The rows of a group lie close to one hidden flat surface of 9 dimensions, which may be shifted away from zero. Surfaces can cross.
In the rows, zero is written as 128.
Known rows, each followed by its group:
[191 151 105 146 144 137 151 125 121 169 101 120 161  95 107  89  94 135] => vina
[109 136 109 137 135  98 103 124  86 112 133 144 168 210 126 148 129 124] => Dig
[153 146 133 119 151 182 100  98 103 145  91 140 145 138  99 160 180  88] => vefe
[ 77  62 112 107 121 137 102 108 103 105 133 130 133 123  79 148 175 131] => nor
[159 146 126  73  93 133  98 107  88 143  83 135 173 167 147 118 132 107] => Vedoz
[ 98  84  85 131 110 164 139 121 130 171 126  95 136 161  63 157 134 165] => Vedoz
[110 102 104 141 132 130 138 143  78 114 117 115 148 148 132 111 125 168] => Zutal
[109 113 167  58 105 137  97 102 137 111 113 106 137  99 193 115 118 114] => nor
[ 93 145 146 141 193 116 135 161 145 125 107  77 135 144 198  80  94 143] => vina
[142 161 125 114  78  83 111 120 152 164 153  93 147 178 113 133 137  93] => Vedoz
[ 93  95 135 129 100 142 104 139 124 113 100 126  96 136 159 140 141 148] => vefe
[106 104 121 133 137 119 128 144 111 120  77 130 142 150 176  95  88 155] => nor
[169 115 129  57 105 118 117 101 159 146 116 152 127 125 118 114 105  94] => Zutal
[136  60 129  59  86  82 114  88 118  91 136  76 123 109 138  69 112 132] => Zutal
[189 135 144 122  75 112  73 117 156 146 135 105 131  67 166  99 113  87] => ribo
[135  55 117  87 170 141 136  87 150 107  82 137  72 132  94 114 122 114] => Vedoz
[144 127 110 134 133 161  86 125  67 116 136 148 147 183 114 162 158 122] => vefe
[139  85 116  94  47  88  89 131  91 100 152 110 131 173 152 118 114 142] => fefop
[151 119 110 158  97 119  49 151 144 169 117 110 125 161 161 125 121  83] => ribo
[144 133  89 180 179 169 116 134  80 139 126 166 158 196 104 176 130 142] => vefe
[ 99 154 175  76 119 119  83 120 177 135  90 136 113 141 202 125 135  60] => vefe
[159 193 126 110  96 103 153 155 160 183 157 142 137 162 126 122 105 119] => ribo
[134  98 128 145 139 180  89 134 152 135 116 152  92  78 113 150 156 111] => vina
[105 146 141 107  91 160 216 141 108 115 121 140  97 109  96 134 153 190] => fefop
[ 69 140 144 131 141 149 123 135 106 135  74  62 148 163 184 116 132 146] => Viba
[ 92 105 114 149 142  69 138 141 108 101 150  61 144 162 131  83 120 147] => fefop
[116 118 131 137 147 141 116 140 134 126  94 137 130 151 180 132 100 144] => nor
[137 171 118 131 108 128  94 139  99 158 147 130 199 154 125 145 138 112] => fefop
[ 89 169 128 160 207 174 177 133 130 149 111 110 153 108  94 131 138 146] => fefop
[ 77  99 129 169 149 182 128 147  98  93 120 184 121  58 128 156 159 162] => fefop
[146 142  93 205 176 136 119 174 119 146 146 146 133 121 130 120 113 145] => Zutal
[109 135 156  80 100 105 182 143 140  99  98 148  91  95 141  85 133 143] => vefe
[ 60 105 135 130  79 165 110 113 154 154  86 125 106 173 131 187 145 133] => nor
[107  81 122 107 126 103 108 112 102 118 129  77 195 113 166  88  68 161] => nor
[138 133 138 167 114  88 122 106 157 124 166 129 133 112 145 160 100 113] => nor
[115  75 127 110  99 102 115  95  94  94 147  23 138 120 135  84 143 142] => Zutal
[ 77  92 120 186 182  93  91 116 103  82 119 159 144 192 155 181 113 122] => Vedoz
[134 144 136 165 140  97 182 132 164 124 101  96  60  94 106  84 143 115] => Viba
[135 130 133  65 118 112 158 134 144 136 199 136 156  85 108  95 102 143] => Viba
[128 134 132 161  68 106 139 163 132 104 117 210  69 125 146 153 136 122] => fefop
[ 97 143 140 151 124 140 120 129 132 120 169 156 133 160 136 206 130 150] => vina
[ 79 128 129 140 133 132 106 110 184 187  91  73 139 139 131 130 121 108] => vefe
[ 95  92 127 148 146  86 142 142  96  52 149 183 135  98 150 105 114 144] => Zutal
[ 76 141 127 167 144 135 146 162 111 109  89 161 125 135 148 140 139 148] => Dig
[131 132 103 144 104 173 106 171 109 180 108  88 142 158 136 126 130 152] => Vedoz
[171 162 113 126 180 135 113 162 105 136 129 164 127 192 103 129 164  94] => nor
[151 100 126 144 158 129  49 138 113 120 177  86 156 124 176 121 106 117] => Viba
[ 79  91 128 133 144 153 110 121 110 111  86 125 129 127 142 136 134 143] => vefe
[147 154 145  53 104 165 137 137 134 134 114 168  90 150 117 136 172 118] => Viba
[103 158 167 165 149 162 104 146 110 100 150 108 130 123 216 164 116 154] => Vedoz
[108 128 119 148 193 146 114 150 101 111 132 126 141 148 126 125 153 129] => vina
[ 79 129 118 128 210  96 141 126 117 120 106 138 189 153 121 106 108 121] => vefe
[183 125 134 105  89  95 139 154 103  79 161 111  65 156 161 100 118 151] => Dig
[136 105 130 124 117  90 121  99 101  88 151 112 152 114 145 126 105 133] => Dig
[103 110 113 115 165  73 125 126  91  81 143 153 157 170 114 114 130 126] => vefe
[105 109 143  83 155 148  59 128 101 119 111 114 166 187 196 132 127 116] => nor
[179 104 125 110 126 111 144  86  99  73 103 184 108  86  90 113 152  99] => ribo
[153 170 136 122 145 147 189 139 120 108 124 213 107 113  98 141 146 134] => Dig
[156 106  90 172 131 109 127 113 131 143 129 194 146 154 109 176  72 132] => ribo
[194 159 165 154 109 114  86 149 101  91 141  89  82 137 194 109 157 100] => ribo
[106 131 125 149 177 156 130 151 137 147  89 118 115 135 144 108 131 125] => vina
[107 143 140 151  92 103 133 129 142 128 120  83 101 148 133 134 150 120] => Zutal
[152 169 117 192  93  70 151 134 167 158 141 137 129 137 140 145  74 131] => nor
[158 132 109 101 121 130 146 118 122 160 142  91 159 116  91  97 119 144] => nor
[143 116  88 155 121 156 134 169  82 156 107  44 128 137 111  65 131 176] => Zutal
[147  72  85 107 110 138 117 149  95 115 103 149  92 201 102 122 143 134] => Dig
[110 181 148 132 134 131 152 148 149 139 135 128  99 167 148 146 144 125] => vina
[122 168 123  84  92 123  85 169 127 179 118  83 166 177 125  83 168  94] => Dig
[ 88 158 149 153 167 171 117 112 175 188 107  97 165  69 121 144 137 105] => Dig
[166  95 117 146 129 182  96 162  84 111  90 154 111 111 189 116 101 160] => nor
[112 178 143 100 167  70 169 128 163 142 114 141 159 149 121  88 110  95] => vefe
[ 99  98 128 119 102 175 162 140 116 126 119  92  98 130 125 132 134 195] => fefop
[156  86  75 169 119 143 129 142 132 163 135 116 132  80  65  97 115 150] => Vedoz
[146 123 145 131 139 109 134 120  91  70 134 151 107 150 143 132 144 122] => ribo
[115 106 139  81 132 164 118 119 130 119 125 176 130 102 143 150 124 141] => Viba
[146 146 138  78 121 180  82 131  86 130 128 139 150 190 142 164 164 116] => Viba
[165 123 147 110 153 123 112  83  56  54 122  97 128 118 119 107 189 101] => Viba
[138  83 125 165 176 131 146 108 123  75 133 127  66 163 129 169 114 156] => Dig
[ 49 112 107 142 116 167 118 157  83 128 109 144 157 167 116 155 176 158] => fefop
[139 154 147  55  98 182  99 141 142 164 147 142 149 140 168 146 112 133] => Viba
[163 107 102 162 156 148 146 178 167 150 106 147  76  71 116  69 100 135] => Zutal
[ 78 102 128 128 136 101 147  59 129 113  81 153 183 108 126 142  86 137] => Viba
[154 140 113 149 121 134 132 129 120 141  93 168 115 166 111 151 132 118] => ribo
[139 161 156  87  72 114 138 132 162 132 141 139  66 162 121 155 176  92] => vina
[117 129 109  63  97  95 114 128  94 128 105 168 182 209 115 114 136 109] => Zutal
[123 151 162 101 123  98 142  99 142 104 135  89 112 129 141 118 146 103] => Dig
[171 109 111  93 119 143 113 122 155 169 118  92 106 153 113 103 113 123] => Vedoz
[ 96  60  98 149 161  80 104 131 128 104 138 124 120 145  98 114 130 117] => Vedoz
[133 169 150 114 182 106 127 120 156 138 131 136 165 108 157 111  93  98] => vefe
[146 170 135  87  79 170 129 130 130 178  77 115 127 179 144 134 143 126] => Vedoz
[136  99 108 144 148  86 128 157 160 111 148 195 105 112 128 115  90 122] => ribo
[ 95 101 121  65  70  99 139 121 132 120  64 134  96 200 117 100 144 117] => Zutal
[165 155 142  70  65  98 125 116 164 165  96 109 113 115 128  87 133  80] => vina
[167  99  83 170 194 130  84 162 129 144 162 117 156  82 122  84 102 121] => Zutal
[ 85  93 122 139 148  98 104 132  87  80 168  98 176  92 139  92 147 138] => fefop
[145  85 133 134 141 150  62 138 147 114 174 125  78 117 129 156 163  98] => vina
[113 130 113 184 185  65 164 141 147 125 118  90 104 171 126  95  99 132] => fefop
[100 122 129  69 137  99 125 103  89  92 120 172 187 106  93  98 160  99] => Dig
[112 106 104 159 159 107 121 145 141 128 126 132 101 170 106 128 133 117] => Viba
[119  79 118 128  91 130 108 102 168 154  93 137 114  79 139 136  94 120] => vina
[208 156 146 183 144 131 126 134 107 108 185 118 120 104 185 154  88 147] => ribo
[151 152 130 160 137 110 166 107 130 139 128  96 135 106 108 112 120 132] => Viba
[136 144 116 123 121 184 132 125 143 181  90  99 122 179 123 155 122 151] => fefop
[ 82 114 122 149 150  99 114 205 140  97 118 156  61 193 157 110 147 116] => ribo
[166  91 105 137 163 155 131 144 100  99 149 153  98 134 106 132 130 153] => Dig
[171  88 102 104 164 164  73 142  95 134  78 113 135 151 170  92 102 122] => Vedoz
[154 102 115 156 176 161 106 152 120 103 146 134  75 134  95 145 177 116] => vina
[161 129  78 152 148 162 113 165 164 214 118 152 135 122  73 120 111 114] => ribo

New rows. What belongs after each?
[ 97 163 119 151 163 132 195 150 119 130  75 146 113 175 112 121 139 155] => vina
[128 110 164  76 154 136  85 106  99  57 120 174 113  88 161 127 166  86] => vefe
[117  72 104 110 162 160 114 159  89 104 126 159 120 103 100  94 148 147] => Dig
[ 94 129 112 136 177 113 111 126 136 142 123 102 202 130 157 111  86 129] => vefe
[128 157 179  99 151 143 160  80 115  78 157 146 141  44 131 152 152 120] => Zutal
[137 107 156  88 109 131  83 140 141 123 120  69 104  57 151  62 173  90] => ribo
[ 97 139 163 148  83 138 103 138 165 138  81 165  81 159 191 176 121 114] => nor
[143 149 158 110 210 143 119 111 126  87 126 185 129  89 150 135 135  89] => vefe
[141 100 147 141 179 124  73 120 173 131  94 117  98  78 153  99 117  67] => fefop
[168 137  96  89 136 133 100 115 127 173 127 167 184 179 118 144  90 108] => Zutal
[ 96 111 152 114 142 195 158  84 138 116 123 126  97 127 117 198 131 175] => Vedoz
[150 120 122 136  79 105 159 142 125 116 154 105  93 137 143 118  93 174] => fefop
[103  97 146  93  64  90 133 107 141  99 102 120 126  76 171  91  97 140] => nor
[164  81 147  86 162 173  72  96  90  75 155 177 132  88 150 161 137 118] => Viba
[106 144 135 158 127 109 216 147  98  67 173 156 120  55 114 110 127 191] => fefop
[125 144 128 130 171 159 112 101  75 118 164 107 208 120 117 158 146 140] => Zutal
[111 129 114 126  81 167 161 150 124 162 116 105 118  92  89 120 160 162] => Vedoz
[ 94 133 130 160 154  85 122 160 153 114 143 177 103 213 156 158 100 124] => vefe
[107  88 123 159 109  79  53 160 128 114 146  93 125 112 171  83 134  98] => fefop
[136 129 128 129 131 126 175 112  95  82 166 174 126 112  84 158 149 147] => vina
[160  75 100  78 162 173 152 127 140 134  76 197  98 101 108 105  86 153] => Zutal
[ 72 139 138  71  78 105 100 127 155 162  75 141 160 195 162 128 111  97] => Viba
[172 145 140 125  74  86 135 112 178 146 156  98 116 134 169 140  64 130] => vina
[168 165 110 151 115 128 138  86 113 155  83 144 147 195  90 179 135  99] => Viba
[210 122 103 133 110 151 110 129 128 149 143 152 101 107  78 133 153  99] => vina
[157 180 142 177 129 142 102 114 106 160  90  59 155 178 169 143 129 117] => Viba
[137 106 109 118  68  83 102 129 104 110 137 121 127 189 146 122 111 140] => fefop
[135 139 128 139  75  53 102 153 165 140 135  90  96 152 145  88 128  95] => Zutal
[ 98 135 136 103  57  91 149 164 104 110 146  88 116 122 138  84 160 150] => fefop
[ 95 125 154  91  47 115 108  66 123 116  63 112 134 147 140 151 159  95] => ribo
[110 135  97 148  79 160 132 206  96 164  81 122 132  98 112  66 167 150] => Vedoz
[158 180 131 173 165 132 147 154 125 137 173 111 124 165 144 152 105 161] => vina
[135 157 166 103 108 120 114 129 145 127 184 121 119 133 140 153 154 101] => vina
[ 91 143 127  98 104 123 117 176 179 173 110 108 112 156 127  93 144 109] => ribo
[104  91 141 101  77 127 141  77 126  82 170 191 126  72 102 192 131 129] => vina
[ 74 119 134 158 130 136 132 162 149 124  84 135  71 106 131 107 157 118] => fefop
[137 108  96 125 135 109  72 118 126 159 136 113 174 183 117 135 110 103] => Zutal
[ 89  79 136 115 108 112  93  86 136 114 134 111 162  67 145 126 103 129] => ribo
[147 182 137 154 153 121 169 116 179 177 158 104 136 124 118 154  86 130] => nor
[109 200 142 122  96  90 180 158 123 126 125 147 133 124 102 101 169 110] => fefop
[ 86 161 150  95  75  92 142 134 143 133 123 116 120 196 158 130 144 120] => ribo
[163 173 112 125  89 156 171 115 107 155 117 189 158 114  63 168 147 132] => vina
[126 147 138 106 186 121 125 151  80  99 104 190 181 144 175 101  96 126] => vefe
[ 81  87 125  72 137 141 102 121 103 112  92 116 141 163 127 114 160 125] => nor
[173 129 136  74 136 149 127  89 135 165 143  35 156 123 135 109  89 150] => fefop
[ 61 104 108 165 154 110 101 158  80 106 165  69 184 135 136 105 139 157] => fefop
[147 154 132 190 217 172 139 186 121 123 155 121  79 153 137 140 152 146] => vina
[ 51 119 152 101 196  89 127  94 150  99 127 111 155 167 152 134 122 106] => nor
[168 133  81 110 141 158 106 149  78 177 117 121 198 182 107 106 109 143] => Zutal
[ 97 106 144 119 149 186 104 154 149 126  82 157  72 140 164 150 145 133] => Viba
[120 127 134 166  94 151 158 161 156 135 102 151  47 113 140 143 132 159] => fefop
[128  98 125 120 142 145  69 151 148 150 163 135 148 127 180 135  84 121] => Viba
[166 185 135 144 183 148 168 152 109 127 153 125 123 133 118 118 147 140] => vina
[144 118 135  67  60 166  78 117 111 123 145 131 118 108 110 146 191  96] => nor
[108 117 127 154 171  92 124 111 191 155 162  85 132 125 116 139  97 109] => vefe
[129 124 148  74 140 155 133  94 125 103  89 188 125 109 111 140 143 100] => fefop
[128 130 129 180 156 151 146 159 145 138 116 124  86  89 121 129 138 139] => Zutal
[113 120 109 178 164 104 136 150 120  90 124 197  88 155  89 151 164 106] => nor
[100 158 124 168  94 179 174 178 130 181 128  71 110 135 128 130 135 188] => fefop
[ 88  87 133 138 160 136 136 132 173 122  62 110  55 118 139 102 140 119] => fefop
[175 186 149 101 117 173 129 124 121 149  93 156 111 135 126 145 164  94] => vefe
[150 137 138  80  93 100  73 101  85  94 142 204 178 108 132 134 148  73] => fefop
[138 145 148 113  94 171 130  82 119 142 100  88 147 107 116 154 158 128] => ribo
[147 147 112 103  81 138 164 152  87 140 101 138 170 123 149  85  92 184] => vefe
[157  92  99  94 148 141 143 136 114 124 102 181 131 120 121  95  87 154] => Zutal
[123 145 121 124 140 150 149 142 140 138  86 204 110 148 114 142 132 119] => Zutal
[190 147 117 149 119 138 124 116 121 131 192 142 132 122 105 169 127 138] => vina
[188 127  95 161 163 112 149 126  83 106 161 119 137 136  92 106 120 142] => vina
[124 117 101 102 118 170 143  64 104 162 103 129 197 114  55 162 133 132] => ribo
[137  95 133 147 150 113 104 137 128  82 199 120  81 150 138 165 129 137] => vina
[148 156 129 116 170 139 119 169 104 120 170 129 125 169 117 122 161 121] => Dig
[102 108 122 146 119 111 185 106 120  89 118 176 111 144 101 168 120 163] => vina
[130 114 154  97 124 142  98 118  99  91 124 129 160  74 192 107 109 135] => vefe
[131  91  77 118 177 131  92 126  98 151 180 110 212 130  74 102 119 130] => ribo
[126 157 131 163 134  84 152 155 147 129  80 144 121 158 194  98  67 138] => nor
[ 80 147 160 135 154 110 162 110 122  94 171 132 167 114 166 157  98 163] => vina
[ 73  84 142  68 127 111 117 134 175 116 130 174 112  96 143 109 102 120] => Viba
[120 175 160 129 139 157 143  95 136 138 135 105 135 112 105 173 166 110] => Zutal
[118 171 144 119 132 104 131 124 137 126 123 163 134 129 112 139 157  87] => Zutal
[141 131 120 204 133 147  75 196 146 157  95 117  68 171 165 132 143 109] => ribo
[160  96 104 113 162 129 146  72 106  94 129 189 119 148  67 162 125 126] => Dig
[ 85 112 132  83 160 113 117 176 160 138 169 102 127  89 128  60 146 116] => ribo
[113 119  86 191 124  78 120 178 127 135  65 191 112 152 110 101 147  84] => Vedoz
[155 135 146 129 131 155  93 154 120 122 120  81  96  94 143  89 178  98] => ribo
[111  97 102 149  93  99 112 157  86 119 168  63 156 172 154 107 102 177] => fefop
[ 92 125 125 112 152 140 118 135 117 118 125 136 146 134 121 131 163 109] => vina
[202  92  97  98  77 125 119 104 135 151 114 139 108 157  99 134 104 133] => Dig
[ 92  89 114 115 176 100 117 130  70  60 138  89 125 160  99  84 191 119] => Viba
[201  99  91 165 111 105 152 119 150 142  95 120  79 128 104  97  76 138] => vina
[158 116 116 188 146 146 120 146 169 160 103 140  79 136 148 159  89 133] => fefop
[ 63 100 135  95  85  86 150 153 133  85  90 150  81 180 140 101 144 137] => vefe
[135 139 124 161 156  79 178  93  94  86 112  81 125 121  76  90 160 118] => Viba
[107 137 123 144 149  57 176 138 153 114 105  95  97 166 125  76 123 115] => fefop
[186 149  91 155 104 152 135 121 112 180 118 148 159 122  69 143 115 139] => vina
[ 90 133 111 112 149 111 160 163  75  95  84 197 157 186 143  99 121 150] => vefe
[ 69 163 164 115 102 154 135 156 151 152 104  63  98 171 159 126 179 128] => ribo
[ 97  63 103 144 138 148 130 109  92  96 120 146 150  92  80 133 140 154] => Vedoz
[ 94 183 129 178 131 150 105 175 120 171 142 118 180 101 124 125 170 106] => fefop
[119 203 152 132 194 189 174 161 118 144 112 152 146  78 118 121 164 138] => vina
[ 80 149 165 140 138  80 136  77 134  97 125 104 158 129 156 145 127 102] => Dig
[124 143 137 144 228 155 112 131 108 119 111 180 170 113 171 137 101 127] => vefe
[125  89 118 101 169 161  97  89  74  99 109 115 178  91 105 115 167 121] => vefe
[139 109 160 110 122 131 147 106 190 123  93 171  74  57 137 123 104 104] => Viba
[ 68 140 127 142 166 136 142  96 135 130  85 169 152 166  91 176 150 111] => Dig
[121 171 141  94 145 114 192 109 128 124 115 130 142 122  96 103 145 128] => fefop
[131  76 109 127 166 162  68 140 125 133  93 122 105  94 111  91 172  89] => vina
[152 139 106 109 119 156 110 136 129 173 173 179 180 170 112 181  84 148] => Viba
[119 144 154 114 104 133 178 117 124 107 109  94  93  77 112 103 175 139] => Zutal
[129 104 103  92  85 128 138 133  82 132  97  91 144 181 124  82 133 158] => Zutal
[ 62  80 132 108 147 120 126 124  94  62 119 132 134 101 117  96 166 135] => fefop
[155 132 106 159 156  81  74 155 153 156 152 186 156 159 134 132  90  91] => Zutal
[ 88  99 133 104  89 126 110 103 141 138  92 158 141 115 110 148 138 113] => vina
[160 155 133 137 110 150 135  91 111 141 138 148 168  93 130 164 100 134] => Vedoz
[121 109 147 156 117 125 154 124 115 100 141  83 101  83 142 111 126 160] => Zutal
[163 120 118 158  94 174 131 172  68 100 135 187 108 143 172 159 108 185] => vefe
[121  54 106 169 166 117  95 127 138 121 132 131 125 142 136 145  86 130] => Zutal
[162 197 147  70 128  95 148 131 100 104 165 161 150 139 104 110 155 103] => Dig
[127 111 105 132 153 153 122 163 107 125 121 158 125 142 103 125 141 148] => Dig
[ 96 151 150 114 136 120 121 141 148 129  84 158 134 144 182 117 111 109] => vefe
[153 127 100 131 168 131 102 158 116 161 180 106 174 133 116 111 117 132] => ribo
[115 134 143 106 148 108 121 105  75  84 171 149 197 120 139 144 132 132] => Zutal
[128 146 158 125 198  80 154 122 180  94 178 163 110  84 153 122  95 108] => vefe
[ 91 175 131 183 158 121 124 159 103 114 142 196 180  85 113 139 173  99] => fefop
